The first 5 rows are patterns. Each new row is the sum of 2 different patterns, raised or lowered, with some noise. Before adding, each is slid sideways (what falls off one end comes back at the other) and multiplied by a number that may be negative. Names go in the order of the patterns.
Some rows, each with the names of its patterns after it:
[ -9  -9 -16 -14  -8  21  -5 -12  14   2   1  15 -18  -4   1   8  -2   4
 -14  17 -12 -22  -6  24  19  -8  24 -20  24   4  22 -23   4  11]	k_89
[ -2  11 -21   8  20 -13 -19  24 -13  14  10  24 -11  12 -10  -6  14  22
  17 -19  22 -12  -1 -14 -12  -5  17 -24 -25  -9  18  -7   6   1]	k_136
[-15  -4   9  15 -13  11 -15  25  15  -1   8   6   0  20  -7  -9 -10   2
   8   2 -15  -3 -19  -8 -18 -18  16  -7   9  11 -12 -21   7  11]	k_373
[-23 -20  24   3 -15  -8  19  -5  21 -17 -15   9 -23  11   1   7  -1  22
 -13   5  19   5   6 -14  22  23   1  -3 -22   0  -1  -2  16  24]	k_35
[ 21  20  13  11  21  24 -10   7  -1   0 -18 -14  18   2  -4   7  23  -8
  12 -22 -21   4  12  22  12  19   9  12  -5 -12  24  11   2   9]	k_546

New rows, each followed by the names of its patterns:
[-52 -25 -15 -34 -34 -47 -31 -26 -14 -35 -48 -20 -28 -30 -13 -33 -42 -37
 -15 -29 -34 -44 -11 -41 -37 -41 -19 -13 -46  -9 -44 -10 -28  -6]	k_89 k_35
[ 19  23   7  16   9  30   4  27  32  20 -13  -4  18 -11  40  -7  16   0
  33   5   9  28  19  29  33  29  -7  25  23  14  19  15   6  36]	k_89 k_373
[ -7  39 -10   4  -7   9 -17  20  30  -8  14  30  19 -25  14  -3  10  18
  -2  16  10   8   0   2 -12  16  12 -22  11  16  23 -30 -28  12]	k_89 k_35
[  9  -8  -4 -33  16  -1 -26 -19 -15   0 -18   2 -12  23 -29 -15  -7  -7
 -18 -24  -2 -27  -3 -31 -10  -9 -39   6 -10  -7  -4  -6 -25  -7]	k_89 k_35
[ -3 -17  18 -26   3   5   2 -18  -7 -20 -14  12   4  -4 -11   7 -13   0
 -24 -16  -8   7 -22 -19 -20  13 -18 -15  -9   5   9 -25  11  -5]	k_89 k_136
[ -2  22  37  39  32  20   6  43  58  16  14  47  20   0   8  17  23  30
 -18  31  23  16  32  -2  19   5  45  20  38  10  12  10  -7  39]	k_89 k_136
[ 17   0 -25  -9  -6 -18 -36   5 -42  12   3  -9  15 -17 -22  -2   4 -25
 -10 -10 -30 -15 -14  -4 -16 -35 -23   0  20 -24  -2 -17 -29 -45]	k_136 k_35
[ 33 -24   7  13   7  -6  19  -7   8  27 -10  23 -13  -3  -5  12 -29   3
  -5  -4  -4   1  17 -17 -11  -8  10  33  -3  -5  17 -17 -11  29]	k_136 k_35
[-26   6 -10  -7 -16   3 -13  -8 -28 -29 -14  -8   8  -8  -5  -2  -5 -14
 -14  -6  -7 -11  -4  -1   1  -9   0  -4  -7 -21   0  -5 -14 -13]	k_89 k_546
[ -3  -5   3  13  -5   0  -6  10 -13  -3   3 -12  13  17   6  -4  17  15
  -1  -2   3  25   0  12  -2  30  23  10  14  18  15  12   2  -3]	k_373 k_546
[-16 -13 -29  -6 -32   3 -44 -43 -10  -1  12 -31  -1 -25 -32 -49  -6  -4
 -26 -38 -22 -18 -22 -18 -33  -2  -6 -18 -12 -22  -5 -33 -32 -22]	k_136 k_35
[27 -7 18 16 11  1 26 19 19 26 -3 -6  8 33 12 28 26 29 29 17  1 42 35 23
 10 29 22 21 22 18 40  6  7 23]	k_136 k_546
[-23 -23 -10 -36 -31 -30  -5 -34 -25 -19 -19  -5 -32  -9  -3 -27 -38  -8
 -23  -8 -14  -2 -22  -5 -24 -22  -5   2 -14 -34  -6 -30 -29 -37]	k_136 k_546
[-41 -11 -15 -24 -19 -42 -16 -10   6 -19 -29  -8   2 -10  13 -17   1   3
 -25  -8 -19 -32   7  -1 -33 -26  13   0 -28 -14 -13 -12   3 -25]	k_89 k_373
[ 23  21   8   6  22  16  35 -21  -4   3 -17 -12 -14  21   1   9  -2  24
   3  13 -20 -31  17  25  19   7   4   8  10  -8  -2  38  -6 -13]	k_35 k_546
[ -5   4 -10  -1  19  -8 -13 -22  -2 -28 -33  -7  -3 -25   4  -9 -33  -2
 -42 -39  -9 -16  12   4  11  -6  -7 -20 -15  11  10  -7   8  19]	k_373 k_546
[ 22   3  28   9  13  32  14  -3  25   0  -8   4  12  22  34  15  -2 -15
  -5  13  -7  15  18  32   7  10   2  23  15   6  -6  11  -4  -3]	k_136 k_546
[ 46  15   9 -10   3  14  -1 -12   8 -13 -18  34  17 -26  28  -4  -2  -2
  -2  -8  14  17  -8 -10 -21  36 -24  -4   1  38  33   2  12   7]	k_89 k_136
[ 19   5   8   6  -5  15   8   3  19  -3  -7  14   9  -3   2   7   9  12
 -15   8   4  -6 -15   6   9   8  17  24  -8  -2   5  10   3  14]	k_136 k_373
[-15 -17   7   6   3  10  -3  -9   9  -2  -3   8   1   1   6   1   0  17
  19  -4  11   2   0  17   8   5 -11  13   1   3 -10  -4  -9   5]	k_136 k_373
